There are 10 hidden switches. A switch that is on adds its own fixed numbers to the row, and there is some noise. The rows also spread widely along 14 directions, which tell nothing about the answers.
(in the rows, 128 means zero)
Some rows, each with its switches (1 for on, 0 for off) after it:
[132 140  96 122 124 155 106 131 139 116 110 174 149 149 130 103 139 126
 133  93 133 114 126  90 144  98 110 164 185 100]  1 0 0 0 0 0 1 1 1 0
[ 90  88 136 165 200 161 121  74 161 140 158 195  88 118  78 146  78 125
 144  77 121 124 127 115  79 108 130 206 133  86]  1 0 1 1 1 0 1 0 1 0
[139  95 165 132 190 129 148 127 123 145 192 189  59  80  74 167 115 138
  99 126 150 128 119 116  97  65  95 180  67  83]  0 0 0 0 0 0 1 0 0 0
[119 154 111 100 122 124 119  60 150  48 184 171 109 156  94  80 101  91
 179 109 120 107 128 100 128  95  74 135 116 166]  0 0 1 1 1 0 0 0 0 1
[115 142 116 117 100 187 141  95 165 129 114 119 143 163 114  91 106  96
 198 113 108 148 112 146 153 175 158 165 175 116]  1 0 0 0 1 0 0 0 1 1
[129 120 125 140 144 124 164 104 111 105 177 106 102 129 152 165 173 129
 148 116 193 127 114  70 155 126 121 143 182 142]  0 0 0 0 1 0 0 0 0 1
[102 104 166 157 147 157 103 115 139 153 155 129 126 122 119 145 129 121
 147 114 147 125  95 106  97 192 160 144 143  81]  1 0 0 1 1 1 0 0 0 0
[ 91 113 152 141 138 125 101 116  98 127 185 134 145 136 120 138 177 133
 143 126 151 124 107  35  59 125 136 140 134 101]  0 1 0 0 0 1 1 0 1 0
[125  82 137 168 143 165  90 143 147 110  86 166  87 134 103 125 170 136
 162  74 114 117 139  76  83 172 140 133 191  48]  0 1 0 0 0 0 1 1 1 1
[152 145 163  79  95 183 197 134 112 137 151 132 109  78 123 120 124  76
 181 176 213 131  75 103 121  88 117 210 111 147]  0 1 1 0 1 0 1 1 1 1
[114 127 100 112  84 205 161 107 153 132 122 152 143 148  54  79 162 104
 129 146 118 139 116 109 102  97 134 172 103 147]  0 0 1 1 1 0 0 0 1 1
[ 86 139 103 139 104 148 103 170 120 126  80 155 161 107 126 109 187 122
 148 135 111 123 144  57 100  84 121 163 110 163]  0 0 0 0 1 0 1 1 1 0
[156 124 117 150 119 157 121 130 126 151 127 165  75 123 159 132 103 107
  90  96 182  97  95 185 141 182 108 156 192  86]  1 0 1 1 0 0 0 0 0 1
[136 121 193 129 118 128 145 104 114 109 158 115  72  88 129 127 110  77
 176 146 163 101  95 155 101 175 127 122 116 141]  0 0 0 1 0 0 0 0 0 1
[114 114 147 152 108 186 159 111 136 161 135 101  62 109  95 135 112  73
 195 145 135 121 122 178 101 181 169 171 133 117]  1 1 0 0 1 1 0 0 1 0
[116 170 116 130 120 130  81 170 130 153 129 145 112 136 141 122  79  94
 174 163 102 123 141 182 143 148 124 135  66 127]  0 0 0 0 0 0 1 0 0 1
[103 123 157 168 135 159 101 159 140 140 107 140 100  75 101 120 133  93
 170 132 113  99 132 150 113 170 137 139 105 124]  1 0 0 0 0 1 0 1 0 0
[137 124 166 103 154 172 158 114  77 195 182 120 158 157 111 145 147 111
 155 159 145 121 103  98  69  87 163 191 150 101]  0 0 1 0 0 0 0 0 1 0
[121 130 115 140  83 173 167 126 131 175 154 110  50 133 103 147 124  90
 156 162 135 143 120 158 114 172 152 177  96  81]  0 0 0 0 0 1 1 1 1 1
[134 119 153 123 149 168 160  63  98 164 177 140 129 159  95 121 124  92
 143 127 135  93 109 127  57  82 153 195 178 108]  1 0 1 0 0 0 0 1 1 0
[ 70 127 116 174  98 136 118 169  80 163 114  97 103  86 149 149 207 101
 151 163 123 113 150 105  98 136 139 144 104 186]  1 0 0 0 0 0 0 0 1 0
[ 96 151  89 163 171  72  85 115 114 107 172 137  61 124 190 185  70 110
 162 128 168 109 160 129 142 116  95 134 112 156]  0 0 1 0 0 0 1 0 1 0
[126 144  90 159 165 106  96  86 132  98 124 139  87 175 166 149  60 104
 186  96 136  91 172 147 117  95 131 150 196 147]  0 1 0 0 1 0 1 0 1 0
[119 146 114 136 141 122 132 125 108 113 143 134  92 125 145 147 129  95
 192 129 147 101 150 106 135  95 110 169 145 150]  0 0 0 0 1 0 1 1 1 0
[145 110 123 155 154 146 106 133 159 119  92 124  80 111 137 178  97 125
 133 145 178 116 151 119 116  87 154 128 124 142]  1 0 0 1 1 0 0 1 0 0
[ 78 156 122 123  89 139 133  86 103 142 176 168 103 113  83  96 118  67
 151 149  88  96 126 129  45  72 102 203  70 161]  1 1 0 0 1 1 0 1 1 0
[150 111 162 130 182 160 132 121 146 101 164 183 113  84  95 112 110 104
 134 103 200  95  87 141 166 131  85 151 155 112]  1 0 1 0 1 0 0 0 1 0
[111 117 139 119 133 180 161 156 154 161 106 162 132  71 105 136 127 136
 127 126 145 165  98 103 132 106 131 211 100  96]  0 0 0 0 0 0 1 1 1 0
[121 131 110 146 185 161 156 114 160 115 128 144 154 116 107 134 101 126
 139 117 179 124 127 125 160  62 140 176 147 175]  0 0 1 0 1 0 1 0 0 0
[ 83  93 145 164 138 125 149  82 152  94 126 109  73  80 143 164 113 118
 169 112 171 147 121  88  98 148 149 153 122 156]  0 0 0 1 1 0 1 0 1 0

New rows. What belongs after each?
[107 126 146 110  74 177 162  96 136 135 139 105 105 129 108 101 144  85
 201 140 115 153 102 120 117 184 151 163 131 121]  1 0 0 0 1 0 0 0 1 1
[134 145 143 122 106 146 141  96 116 153 147 100 117 136 148 151  74  94
 136 189 180 122 110 138  67  65 176 159 100 176]  1 1 0 1 0 0 1 0 0 1
[101 128 146 116 100 137 170  79  82 144 205 146 107 126 125 128 158 102
 127 123 146 121  81  89  67 122 108 196 140 118]  0 1 0 1 0 0 0 0 1 1
[147 113 178 123 127 163 190 120 103 170 148 110 103  92 116 159 131 102
 132 172 191 123  94 123  70  79 169 195 117 131]  0 1 0 0 1 0 1 1 0 0
[100 150 134 140 107 121  95 105 107 118 120 146 117 124 133 104 113  87
 168 132 100  84 150 112  55  82 133 157 124 166]  1 0 0 0 0 1 1 1 0 0
[116 153 140 111 133 125 100 152 114 165 167 136 161 132 139 147 128 130
 108 168 143 136 100 109 116 114 134 142  73 102]  0 0 0 0 0 0 0 1 0 0
[123  86 165 175 179 127  88 103 146 115 119 141  51 103 121 163  89 115
 164 110 143 105 152 121  61 134 158 126 130 100]  1 0 1 0 0 0 1 1 0 0
[128 144 118 117  93 164 137 127 156 130  94 174 150 116 104  66 117 104
 104 101 115 116  95 180 140 148 117 169 144 112]  0 0 0 0 1 0 0 1 0 0
[126 137 175 146 133 138  96 128  98 145 125 115 117 111 151 124  96  74
 189 151 146  75 124 162  86 151 150 128 150 147]  1 0 0 0 0 1 0 0 1 0
[ 99 123 135 143 109 160 129 108 133 148 163  89  69 130 109 165 128  91
 195 171 130 136 134 106  96 159 161 148  90 112]  1 0 0 1 0 1 0 1 1 0
[118 134 102 141  98 148 111 146 148 139 119 143  95  92 147 150 108 119
  92 146 192 136 104 124 125 127 121 156 102 115]  1 1 0 0 1 1 0 1 1 0
[ 99 127 151 134 159 163 140 102 168  81 148 156 134  92  55  94 119  99
 187 118 122 116 126 104 127  75 125 164 102 164]  1 1 0 0 0 0 1 1 0 0
[133 112 132 103 101 157 180  54 160  89 135 112  92 134 116 122 116 122
 162 110 142 164 115  88 117 105 148 159 161 134]  1 0 0 0 0 0 0 0 0 1
[138 132 146 106 149 121  92 114 172  52 137 173 139 116 104  91 111 127
 145 102 140 122 112  97 152 122  92 102 120 111]  0 0 0 0 0 0 0 1 0 0
[ 93  95 153 155 134 195 145 123 188 136 149 139 135  97  64 122 149 130
 123 120 149 161  79 104 134 184 163 156  94  83]  1 0 0 1 0 0 1 1 0 1
[ 89 129  87 150 129 168 140 129 161 118 103 139  89 103 122 156 128 124
 176 113 123 149 154  85 141  87 124 194 126 169]  1 1 0 1 1 0 0 0 0 1
[ 76 113 113 165 129 139  88  98 150 147 156 102  84 140 120 179 105 118
 134 173 144 148 140 101  54 133 176 128  59 124]  1 1 1 1 0 0 0 1 1 0
[139 115 138 156 161 180  91  92 175 113 144 163  71 175  64 117  75  94
 206  94  98  93 147 145  94 150 150 149 167  59]  1 1 0 1 0 1 1 1 0 1
[130 139 131 116 145 114 103  96 139  96 172 126 159 158 153 158 122 142
 118 143 194 134 100  44 117  92 135 118 131 126]  0 0 0 1 1 0 0 1 0 1
[145 116 132 126  77 147 126 113 133  97 142 115  87 127 140 124 158 108
 120 142 194 124  94 107 130 175 123  98 147 119]  1 0 0 1 0 0 0 0 1 1
[ 77 151 116 141 134 126  88 137 137 128 176 186  90 103  95 124 106 110
 156 132  88 129 141 109 114 103  85 168  40 129]  1 0 0 0 0 1 1 0 0 1
[200 110 164  94 136 179  94 192 147 129 117 179  88 109  76 121 135 123
 134 155 157 118 118 116 142 107 107 116  95  48]  1 0 0 0 0 0 1 1 0 0
[101 137 106 151  86 114 143  90 118 137 155 106  43 120 124 136 111  81
 129 157 110 118 149 192  97 133 135 138  78 171]  1 0 0 0 0 0 0 0 0 0
[ 63 131 102 142 146 130 140  63 164 107 193 143 114 110  95 136 102 129
 127 114 132 156 122  89 119  94 119 175  83 157]  1 0 1 0 0 1 0 0 0 0
[101 149 108 122  84 165 128  97 138 124 215 132 139 159  86  90 150  88
 124 149 163 125  85 124 142 173 122 135  95 124]  1 0 1 1 1 1 1 0 0 0
[111 115 173 157 165 127 105 120 111 140 174 147 121 117 122 122 124 103
 148 115 145  98 102 146 100 177 136 136 135 103]  0 0 1 0 0 0 1 0 0 0
[112 115 120 172 156 139  99 115 122 110 115 132 117 144 102 124 149 103
 163 132 130  80 166 106  70  92 150 121 145 157]  0 0 1 0 0 0 1 1 1 0
[ 57 133  86 142 146 132  92  70 158 114 194 153 151 164 109 132 121 140
 132 104 124 158 120  52 111 124 124 158 114 111]  1 0 1 0 1 1 0 0 1 0
[128 149 107 106 117 149 158 131 121 119 157 154 136 131 105 104 155 114
 138 124 132 125 121 109 160  83  97 173 131 145]  0 0 0 0 0 0 1 0 0 0
[126 117 129 136 154 135 102  80 160  48 164 128 110 146  83 118 132 111
 169 135 164 108 147  62 101  66 135  97 122 160]  1 1 1 0 0 0 1 1 0 0
[117 121  92 133 102 178 158 128 146 117 119 143 115 119  78 101 173 114
 125 129 134 130 134 112 145  88 119 161 124 155]  1 0 0 0 0 0 1 0 1 0
[109 146  78 123  82 148 171  81 125 105 158 129 124 158 103  96 167  96
 131 119 135 114 122 115 126 105 113 170 162 155]  0 1 0 0 1 0 0 1 1 0
[141 113 124 118 106 169 117 103 126 142 101 128  95 180 106 112 123 102
 187 135 101 125 155 118  57 121 168 150 151  99]  0 0 1 0 1 0 1 0 1 0
[172 136  98 131  74 173 100 162 140 140  78 137  93 170 137 102 122 104
 140 130 146 109 132 170 136 177 140 115 178  76]  0 0 0 0 0 1 1 0 1 1
[107 157 119 104  75 134 139 100 111 150 147  88 138 156 164 133 106  97
 156 178 147 147 109 119  95 122 162 155 101 154]  0 0 0 1 0 0 1 0 1 0
[118  83 188 129 110 157 167  99  99 156 133 113  65  87 134 153 162 107
 169 120 145 140 101  89  61 162 153 182 159  94]  1 0 0 0 1 0 0 0 1 0
[170 134 175 102 168 147  97 108 147  98 168 171  94 141 118 120  63 101
 214  97 148 105 110 124 150 148 101 141 175  66]  1 0 0 0 1 1 0 0 0 1
[157  94 201 115 107 175 163 107 157 109  81 131  70  72 116 118  81  97
 184 122 165 135  95 136  72 142 158 161 139 117]  0 1 0 1 0 0 1 0 0 1
[161 113 147 129 111 142 105 108 105 140 172 146  70 171  98 116 134  97
 128 128 135  87 117 154  67 166 126 115 162  53]  0 1 0 0 0 1 0 0 1 0
[114 112 186 153 178 103 110  92 134 118 141 106 125  86 176 170  68 125
 138 132 193 124 102 127  98 129 167 122 135 149]  1 0 0 0 0 0 0 0 0 0
[118 143 164  97 113 175 134 146 105 156 118 140 146  99 126 119 147 103
 203 132 108 125 115  68  97  98 132 203 142 121]  1 0 0 0 0 1 0 1 0 0
[132 102 127 164 141 178 144 132 144 149  93 108 134 105 143 163 149 135
  97 124 216 127 104 106 111 117 182 161 187 133]  1 1 1 0 1 0 0 1 0 0
[ 95 132  83 153 108 141 140 131 144 127 173 145  80 119  83 133 154 110
 103 145 140 133 128 137 139 127 108 151  68 121]  0 1 0 0 0 0 1 1 1 0
[113 139 143 112 117 159 135  89 153  91 131 161 127 136  94  79 120  92
 206  89  81 117 118 109 119 143 114 167 156 116]  0 0 0 1 0 0 0 1 0 1
[129  95 167 162 159 128  86 118 166  86 125 160  20  63 123 155  59  98
 163 116 177 104 128 142  94 157 117 123  94 108]  1 1 1 1 0 0 1 1 0 0
[142 114 145 107 107 181 132  99 166  89 152 187 121  99 103  88 118 107
 108  86 213 118  50  97 132 166  90 165 176  72]  1 1 1 1 1 1 0 1 1 0
[135 161 115 116 115 135 145  78 107 110 239 153 153 158 114  90 137  79
  86 133 206  75  66 144 154 125  91 143 149 137]  1 0 1 1 0 0 1 1 0 0
[106 127 131 138  86 145 106  94 129 114  96 114  81 128 125 104 114  78
 184 143  95 105 156 142  60 135 151 127 115 176]  1 0 1 1 0 0 0 0 0 0
[ 77 120 104 170 131 162 130 131 194 115  86 132  65  83  95 135  88 117
 195 106  93 160 162 144 133 154 147 169  91 135]  0 1 0 0 0 1 1 0 0 0
[ 86 161  84 148 141 141  80 134 156 126 140 180 178 150  75  97 121 126
 101 141  95 116 144 126 114  67 117 138  67 163]  0 0 0 0 1 1 0 0 0 1
[132 156  99 120  84 165 117 120 148 140 122  83 147 188 159 119 118  99
 174 147 156 142 112 139 168 184 178 126 172 102]  1 0 0 0 0 0 1 1 1 0
[129 100  96 161 131 159 113 126 145 133 116 137  33 140  93 149 145 115
 149 119 108 121 176 136 110 135 134 136 128 107]  1 0 1 0 1 0 0 0 0 0
[150 114 139 129  84 145 109 145 113 125  99 109  49 115 145 160 150 102
 162 176 169 119 142  84  65 111 144 123 119 127]  1 1 0 0 1 0 0 1 1 1
[144 117 120  99  93 166 143 122 150 126 172 150  62 113 112 151 136 130
 110 127 184 160  90  87 139 139  99 166 112  71]  1 1 0 1 1 1 0 0 0 0
[117 116 131 171 118 191 164 131 131 162 139 130 104  98 103 135 139  91
 123 144 192 102  96 154 124 144 146 176 138 143]  1 0 0 1 1 1 1 0 1 1
[115 112 169 131 143 174 125 132 110 181  86 122 158 117 130 144 122 122
 167 152 124 130 128  89  45  64 193 187 137 137]  1 0 0 0 0 0 1 0 1 0
[104 136 111 136  79 151 153 130 103 135 139 147 106 119 109  91 188  88
 142 117 111 107 117 128 122 154 105 172 140 121]  0 0 0 0 0 0 1 1 1 0
[130 135  77 148  74 189 139 158 166 174  47 155  70  99 145 135  85 109
 101 119 136 140 124 201 137 144 137 199 134 123]  1 1 0 1 1 0 0 0 0 1
[138 119 153 150 165 147 113 129 176 137 118 145  86  92 111 151  45 106
 142 146 165 126 120 186 134 130 155 145  85 110]  1 0 0 0 1 0 1 1 0 0
[160 126 155 104  81 167 156 131 145 133 126  96  66  96 146 155  99  89
 161 175 212 145  91 133 130 147 156 151 107 118]  1 1 0 1 1 0 1 1 0 0
[ 94 158  80 167 139 129  99 133 130 135 149 148 168 149 132 107 127 109
  91 127 154  99 122 167 148 131 127 134 123 166]  0 0 1 0 1 0 1 0 0 0
[ 94 139 141 120 136 155 130 107 172 118 105 157 131  82 122 124  59 109
 175 119 123 146 118 116 121  90 135 197  92 148]  1 0 0 1 0 0 1 1 0 0
[106 145 110 123  70 161 168  92 122 128 114 120 119 125 140  96 131  85
 164 113 118 123 117 139 122 130 138 189 165 169]  1 0 0 1 0 0 1 0 0 0
[159 140  95 111  85 167 157 119 171 127  83  98  90 138 132 130  82 108
 141 156 163 149 135 169 149 111 161 143 129 147]  0 0 0 0 1 1 0 0 0 0
[ 90 147 141 157 123  97 107 118  91 143 147 138  93  94 157 149 100  85
 131 148 130  84 129 151  55 107 122 161  91 169]  0 1 0 1 0 0 0 1 0 0
[109 118 146 137 135 156 138  87 124 131 192 160 114 132  60 107 139  90
 135 137 127  97 108 119  85 104 122 161 100 115]  1 0 0 1 0 0 1 1 1 0
[149 103 152 150 179 159 111 143 164 105  98 102  98 112 110 163 103 123
 195 151 172 123 152 110 132 111 163 101 134 135]  0 0 0 0 0 1 0 0 1 0
[128 141 157  96 175 126  84 127 153 104 154 152 172 115 154 155  79 139
 149 142 197 145  90  51 131  95 122 140  99 118]  0 0 1 1 1 0 0 1 0 0
[ 91 153 104 108 105 134 124  91 153 107 191 178  76 114  99 115  74  96
 149 127 133 140 112 122 112 114  81 186  54 127]  0 1 1 1 1 1 1 0 0 0
[ 63 144  91 162 105 127  67 125 130 136 170 168 117 135 107  97 128 100
 105 134 109 115 124 150  96 161 111 130  66 127]  1 1 1 0 0 0 1 0 1 0
[117 161 118 142 112 140 110 170  95 146 139 148 143  94 132 120 164  95
 111 158 155  79 121 129 129  91 102 149 110 171]  1 0 0 0 0 1 0 1 0 0
[ 94 143 128 167 120 133 129 127  94 152 155  91 113 114 183 166 134  96
 170 153 193 111 114 108 119 149 151 158 153 166]  1 0 0 0 1 1 1 0 1 1
[116  98 101 173 147 139  96 114 142 125 172 173  80 133 116 149 148 137
  66  87 176 111 106 119 119 171 106 135 153  78]  1 1 1 1 1 0 0 0 0 0
[165 157 166  71 107 151 142 102 122 109 170 124 156 156 108  86 105  89
 178 163 160 115  96 118 121  95 135 132 127 133]  0 0 0 0 0 1 1 0 0 0
[145 154 122 102  63 144  81 160 114 143 121 154  78 122 146  99 116  71
 146 164 141 105 113 167 121 181  95 125  95  97]  1 0 1 0 1 0 0 1 1 0
[148 150 143  85  95 145 139 103 115 125 156 160 113 139 110  94 118  83
 147 133 123 103 102 134 105 114 101 170 125 115]  0 0 0 1 1 0 0 1 0 0
[105 119 143 112  84 171 129  89 156 108 140 160 172 150  73  34 157 108
 127  89 101 138  76 130 106 202 138 134 144  85]  0 0 1 0 0 0 1 0 0 0
[135 109 146 121 129 201 182  89 146 148 138 150  77 114  65 127 108  84
 175 122 127 117 116 143  92  97 141 219 144 107]  1 1 0 1 1 0 0 1 1 0
[108 149  92 150  71 131  81 147  92 176 126 118  99 156 159 135 155 102
 105 175 127 115 141 141  76 145 146 124  96 143]  1 0 1 0 1 0 0 0 0 1
[170 108 157 102 142 187 165 136 158 133 155 122 145 111  98 152 138 142
 103 154 232 152  69  87 153 110 146 145 128  99]  0 0 0 1 1 1 0 0 0 0
[129  98 168 126 168 184 113 128 178 127 108 155 120 135  70 127 103 135
 203 112 102 156 131  88  94 120 167 162 123  70]  0 1 0 0 1 0 1 0 0 1
[111 122 101 179 143 172 116 154 136 130 108 154  99  96  99 127 158 106
 135 109 143  85 149 125 120 111 120 162 156 146]  1 1 1 0 0 1 0 1 0 0
[143 105 155 134 115 128  96 147 154  87 122 121  65  80 139 144 129 123
 129 141 190 137 110 117 135 170 122  81 103 115]  1 1 0 0 0 0 0 0 0 0
[ 85 125 104 153 147 142  78 132 165 153 155 135  60 139 113 163  97 121
 182 125  87 165 152 139 141 203 137 141  74  69]  1 0 1 0 1 0 0 0 0 0
[143 147  72  93 101 159 144 101 148  94 128 131 155 168 143 124 135 140
 106 120 184 148 115  69 147  61 121 156 176 152]  0 1 1 1 0 0 0 0 0 0
[171 137 134 120 119 158 112 166 156 153 121 130 110 127 130 141  94 113
 107 160 190 131  93 185 157 170 147 122 115  74]  0 1 0 0 1 0 0 1 0 0
